There are 4 nested groupings, the coarsest first. Each group lies inside one group of the grouping before and may be the whole of it. The rows also spread widely along 12 directions, which tell nothing about the answers.
Known rows, each followed by its group in each grouping:
[ -2  -6   8   3  -7  -7 -18  16  25  22   1  -9  -1   3  -8  15 -14  12
 -11  19 -10  -1 -13 -15   9 -20] -> tir zof ruki k600
[ -1 -15   0  -9   4   2 -13  -4  21   7   6   2  10  14 -17 -18  -2   7
  -4  -2  14  15  14   0   0  -3] -> tir zof tid k183
[ -5  -3   5  11   6  -1  13  -1   7   5  11   3  -8  14  -1   7  18 -26
 -16   5 -14 -14 -12  22 -11   4] -> tir Nipaz koza k27
[  2  -6   7  11  -6  13  12  14   3  11  16  -6   2   6  -5  -5   9  -2
  -9  -8   7  -6  12 -11  -7   1] -> tir Nipaz koza k891
[  1   4  -1   9   7   7   4  16 -16 -18   8   2 -17 -11 -14 -13  22  -6
 -12 -13  -3   3  30 -13  -5  13] -> rubim gim bevo k779
[ 18  15   4 -10  21  -6   0 -12   9   1   9  11 -29   3 -21  -1  34 -17
 -28 -22   0   7  14 -12  10   0] -> tir Nipaz muz k685
[-17  10  -4  26  12 -11 -14  14  36  17   4  14   4  -4   4  20  -5 -12
  10  51   9   8 -24  14   6  -6] -> rubim nubu rufib k817
[  8 -23   0  -3  -6  33   5  18 -11 -20   5   5   5   5  -6 -27  18 -14
   5 -14  15  21  21  18 -11   5] -> rubim gim bevo k391
[-24   2  -4   7  10 -20 -17  -6  26  17   3  -4 -10  22 -10 -14  -5  -6
   8  27 -10 -13 -19  11  -2   1] -> rubim gim Zira k24
[  9  11   3  -7  22 -12  -6 -11  14  14  -9   3 -28   6  -8  27  13 -28
 -39   5 -13  -7 -17  -6   9 -15] -> rubim fidir buno k220
[ -5  -8   6 -21  -6   6 -13   7  13  -2  -6  -1 -13  18 -10 -15   7 -18
  -4   4  -3  13  -3   7   6 -14] -> rubim gim Zira k228
[-14 -13 -13  10  16   3   0  -4 -11 -13 -19  18  -1  10   1  13  -1 -22
 -24  -2  20   6  20  22 -21  23] -> rubim fidir buno k775
[-21  -6  -5  20   5 -20  -2   6  -6  -4  11  -4 -14  13  -7 -12 -10 -11
  -7  23 -22 -32 -12   8 -19  23] -> rubim fidir Lon k666
[ -8  -3   5   9  -5  -1  -7  17   4  17  -1 -14 -14   6  -2   8 -12  -3
 -11  16 -17 -23 -21  -9  -2 -10] -> rubim dima Neb k848
[  5   2  -1   7  -2   2   4  15   3   1  13   4 -18  10  -5  -7  -1 -21
 -10  10  -5 -14 -15   3  -1   3] -> rubim dima Neb k291
[ -5  -8  -2   1  14  -5 -21  -4  18  16  -7  -7  -4   7 -12   0   6  11
   4   7   3   5  -8   2   2  -3] -> tir zof ruki k988
[ 15  -2  -1  11  11  27  17   3  11  25  10  -1  11  13   2  -4  24 -21
  -2 -11  26  -4   3  11   0  -7] -> rubim nubu bas k37
[ 19  10  -3 -13   6  11  -9  14 -17  -8 -27   5 -30 -14 -11  32   2 -14
 -57 -23  22  13  28 -41   7  -7] -> rubim nubu rufib k441
[ -2  -8   2  -8  -6  -1   4   2  22  -2  16   4  -2   4 -22   3 -34  -1
 -48  15  15  -3  14 -37 -17  -5] -> tir rusa Zitik k938
[-20  -5 -12  21  16   4  -8  14   7 -21   0   6 -11 -21 -10   3  -3 -14
  -3  50  12   7 -10  -3 -22  13] -> rubim gim bevo k391
[ 13 -10   3   4 -13   3   1  15  23  13  21  15  10  21  -7   2 -24  -5
 -20   3  14   3   1  -2   1  -9] -> tir Nipaz muz k685
[ 13 -21  15  11 -23  11  12  30 -14   3  36 -11   5  12  -1 -29   6   4
   7 -15 -39 -21  -3  19   0  -1] -> rubim dima Neb k848
[  8 -16  11 -15   2  -3   4  -8   8   2  17   4  -2  17 -10 -10  19 -20
 -22 -12 -28   1   3  23   2 -11] -> rubim fidir Lon k666
[ -5 -12   1   0  15   2 -16  -7   8  20  -9  -9  -2  11  -6   0  13   0
   3  -1  -3   2  -5   9   2  -7] -> rubim fidir buno k220
[ 23  15  -2  28  22  -9  -1  14   7   1  23  16 -23 -15  -9  13  21  -6
  -4   8  -6   2 -12   0  12   8] -> tir Nipaz muz k685
[ 11  13 -10  27  26  -8   1   7  -2   0  16  13 -18  -8  -9  -5  19  -9
   2   5   7  -2   5  -3   5  20] -> rubim fidir buno k220
[ -8   0   7  30 -16  11  21  30   3  28  18 -11  16  19  13  -3   9  -4
   7 -14  -6 -23  14  11   2  -6] -> rubim gim Zira k228
[-29  18  15  15 -19 -18  17  29  -5 -17  23   6 -13  -1   0  -4  13 -24
 -23  14 -40 -21  26   0  -5  15] -> rubim nubu rufib k441
[ 15   2   5  24   4   0 -18  33 -10   4  -2  -4 -24 -17   1  17  13   9
  15  12 -14   5 -26  -1  16   1] -> tir Nipaz koza k891
[  4   8  -8  15  25 -36 -22  -3   1  -2  19   6 -24 -16 -27  -2 -10  19
 -23   7 -19  -6  14 -30   6  18] -> rubim fidir buno k220
[-39  -5   7   7   0  -9   1   0   7   3  23 -25  -1   0 -20 -34   6   6
  -3  21 -23 -27  14 -22 -25  12] -> rubim nubu rufib k817
[  8  20   4   6   6  -3   5  15  -1  -3   3  16 -26  -4  -3  14  23 -24
 -22 -10  -7   2  14   0  15   0] -> rubim dima Neb k848
[  4 -17   1   4  -3  -1   1   9 -11 -16  14   7  -7   8 -10 -11  -5  -5
 -18  -6  -7  -1   9   8 -13  18] -> tir Nipaz koza k891
[ -6 -11  -5   2  12   9  -6   6  -8 -15 -17  10 -13   2  -1   9   7 -25
 -13  11   9  10  -1  15 -11  10] -> rubim fidir buno k220
[  7 -19   6 -12 -25   6 -14  15  -3  23  -5 -18   0  40  -5 -18 -34   2
 -11 -12  -2 -21 -10  -7   1 -10] -> rubim nubu bas k37

New rows. What belongs after each?
[-12  13 -11  18  17  -9   9   2  -5  -5   5  -1 -27  10 -10 -10   7 -24
 -16  11   1 -29  -1  -6 -17  24] -> rubim gim Zira k24
[ -4  14  -2  -2   6   0 -10   6  22  25 -18  14  -3  10  -2  23   5 -12
 -17  -6  36  20  25 -14  18 -16] -> rubim fidir Lon k666
[-12 -14  -6  -5   9  -2 -16  -5   6  -7  -6   9  -6   9 -12 -10  -7  -8
 -10   8   6   8   5  12 -10   8] -> rubim dima Neb k848
[-23  -4   7  21  -4   7  17  14   3   7   3 -15  -1   7   4   9   3 -10
 -13  17  -6 -27  -4  -3 -24   4] -> tir rusa Zitik k938
[-28   1  -2   4  17  -6  12 -26  28  27  14  -5   9  19 -15 -13   9  -9
 -22  -4  10 -20  27  -8 -17   1] -> rubim dima Neb k848
[ -7 -14  -3   2  18   9  -7  -1  15  -2   3   5   4 -12 -12   4   8  -7
 -10  22  12  18   6  -3  -9  -4] -> rubim fidir buno k220
[ 14  -9  -2  15   8  -4   0   9  -4   3  19   6  -5  11  -4 -10   4  -6
  -1  -4 -12  -8  -5  16   2  10] -> rubim fidir buno k220
[  4  -5 -10  19  12  13   9   7   2  10   1  -1  -3  11   0   4   2 -16
  -9   4  19 -12  -7   7 -12   4] -> rubim gim Zira k24
[ 18  -3  -9  12  -1  15  -5  23  -4   2   3   6 -15  15  -3 -19  -7 -12
  13   4  25  -4 -17   2   2  10] -> rubim dima Neb k848
[-29 -17  -2   5  13   6  -2  -9  13   5   6 -12  11   3 -11 -15   4  -7
  -4  26   1  -8   3   6 -27   7] -> rubim nubu bas k37
[-13  -6  -1  29 -22   6  -9  54 -12 -22   4  12   2 -15   3   2 -18   7
   7  20   3  14  22   0  -3  13] -> rubim gim bevo k391
[  5   3   3  -6 -10   4  -5  17  -1   6  19 -11 -15   8 -25 -38  -6  10
  -5  -8  10  -8  25 -51   3   4] -> rubim fidir buno k220
[-16 -15  -5 -15  10  18 -13 -10  18  22 -28 -21  -3  13 -10   7  -5 -10
 -17  10  26  -1  -8 -16 -13 -22] -> rubim gim Zira k228
[ 21 -11   3   6  -1  21  12   9  29  32   6  11  16  31  16  21  -2 -41
  -8  15  12  -2 -42  44   7 -27] -> rubim nubu bas k37
[ -3  21   2  -4  15   9  17   5  19  -8  12  11 -18 -15 -15   3  35 -33
 -29   7  15  13  28 -21   2  -8] -> rubim gim Zira k228
[  6 -14  -5 -15  -6  14   0   4   2  -8   5  17   4  24 -15 -28  -7 -13
 -13 -17  34  18  33  -4  -6   9] -> rubim fidir buno k775
[-47  13   7   5   1   5  -4  13   7   9  -9 -22 -11  -6 -12 -16  24   0
   9  18   9  -6  32 -41 -11   3] -> rubim fidir buno k220
[ 12   7 -17  25  24  -6 -13  -4  25  32  12  -7  -8  19 -15 -20  -9   8
  19  18  30 -21 -31 -16   2  10] -> tir zof tid k183
[  2 -17   1  -1   1  -4  -5   8  -8  -3  -1  -4  -8  -7 -12  25 -22   1
 -51   2 -17  -9   8 -21 -12  -6] -> rubim fidir buno k775
[-18  -4   4   8   5   5   7   4  22  14   5   1   6  -3  -1  18   4 -15
 -22  19   0  -4   2   2  -9 -14] -> rubim dima Neb k848
[  8  -8   2   5  -8   5   4  20   3  -9  18   5 -11  18  -2 -20   3 -26
   6  14 -16  -7 -24  26   0   1] -> rubim gim Zira k228
[-16  -1   5  -1  11  10  -2  12  18 -12   2   2 -13 -33 -12  20  14 -19
 -24  42  -4  14  -3 -16  -9 -16] -> rubim dima Neb k848
[ 21 -14  -9  28   3  -9  -6  26 -17 -22  12  23  -4  -1   0  10 -17   0
 -16   1 -11   1  -2  27  -2  26] -> tir zof tid k183
[-36   5   7  12   6  -6   4  -3  15  28  -8  -6  14  10   8  22  17 -10
 -17  -2  -8 -11  26  14  -5  -6] -> rubim nubu bas k37
[  2   9  -7  32  31  -5   3   0  38  31  15   6   3 -13  -1  36   8 -10
 -12  32   6  -3 -22   6   5 -18] -> rubim gim Zira k24
[-10  -9  -3   6  18  19   4   2   3   1 -10 -10  -7  -3  -1   5  26 -21
  -3  10   6   1  -7  11 -13  -5] -> rubim gim Zira k228
[-15  -5   4 -13  17 -13 -22 -22  26  21  -1  -7  -2   8 -15  -4  15   1
  -9   5 -14   5  -2   4   6 -14] -> rubim nubu rufib k441
[  3   0  -3   6   9  -7 -14  12   1 -11   3   3 -20  -6 -16  -6   8   3
  -3  10  -3   4   0  -8  -1  13] -> tir zof ruki k988
[ 25 -14   0  16   3  13   6  16  -7   9 -11   5  -1  18  16  31   6 -23
 -17 -10  -6  -8 -28  38   3  -5] -> tir zof tid k183
[-18 -35   5 -22 -17  -6 -12  -6  -7  -8 -23  -7  -1  44  -3   0 -30 -15
 -41  -7 -23 -17  -6  25 -24   4] -> tir zof tid k183
[ -1  -3  12  17   5   5   4  19  -9  -1  13 -20 -14 -12  -5 -10  44   5
  16   0 -36 -12  -6   7  -1   5] -> tir zof ruki k988
[-29  17   4   9 -11 -11  -4  22  19   7 -11   6 -12  19   4   6   3 -18
   1  23   5  -5   3   2   2   5] -> tir zof ruki k988
[-15 -23  13  -4 -20  19  -8  21   9  12 -12  10  30   6  11  17   2   5
  -7 -18   4  32  39  26   9 -22] -> rubim dima Neb k848
[  5  -7  -9  -2  26   5  -9 -13   3   0   3  -3 -17  -5 -21 -13  10  -4
 -12   1  10  -1  -1 -10  -9   6] -> rubim dima Neb k848
[  7   1   4  -6  10  11   8  -3   6  14   2 -10 -18  19  -8  -9  21 -28
 -12  -1   1 -15 -13  -7  -2  -7] -> rubim fidir buno k220
[  8  -6   1   0   1  11  -2  11 -21  10 -15 -15 -19  16  -3   1   4  -9
 -18 -21   1 -18   3 -15  -4   1] -> rubim fidir buno k220
[  7   3  -1  -3   4  20  11   2   2  24  -9 -14 -15  26  -5  -7  13 -27
 -12 -11  27 -20  -5 -19  -4  -8] -> rubim fidir Lon k666
[-15  -5  -2  -8  16   3   6 -19   1  10  -9 -10 -11  21 -10 -10  20 -23
 -21 -11   7 -16  12  -1 -17   4] -> rubim fidir Lon k666
[  2  -7   3  -7  10  25   9   6   9  -7   8  -7  -8 -11 -14 -11  28 -19
 -10   7   9  12   8 -11  -8 -12] -> rubim gim Zira k228
[ 16  -6  -8   9  22  12   5   1 -16   2   7 -21 -27  -7 -20  -8   4  -7
 -24   3   6 -28 -12 -40 -19   9] -> rubim fidir buno k220
[ -1 -12  -2  11  18   9   2   4 -22 -21   1   6  -3 -16  -3   1  35  -9
 -13 -16 -11  11  26  23 -10  18] -> rubim nubu rufib k441
[ 26   3 -11   1   2  -8 -26  19  -3 -11   3  21 -33  16 -13 -23 -18  -9
  11   8  10   7 -23   6  17  16] -> rubim dima Neb k848
[-20 -19   1  -1  16   2   3 -11   1  -3  -6 -18 -16   8  -7   5   1 -30
 -27  35 -22 -29 -36   6 -32   1] -> rubim fidir buno k220
[-17  17   5   4  -1  21   2  19  26  32  -5 -13  -4   3  -4  -7  26 -13
  19  18  38   4   7 -33   9 -21] -> rubim fidir Lon k666
[-35 -38   1 -12   7   6  -4 -29   6  25 -14 -29  21  28 -11  -6 -13   5
 -27  -7  -3 -22  12   0 -37  -5] -> rubim fidir buno k775
[-12 -16  -5 -16  18  -8 -20 -22   7   0  -9 -12  -8  -1 -31  -5  -4  19
 -34  -9   6   3  27 -30 -18   5] -> tir zof ruki k988
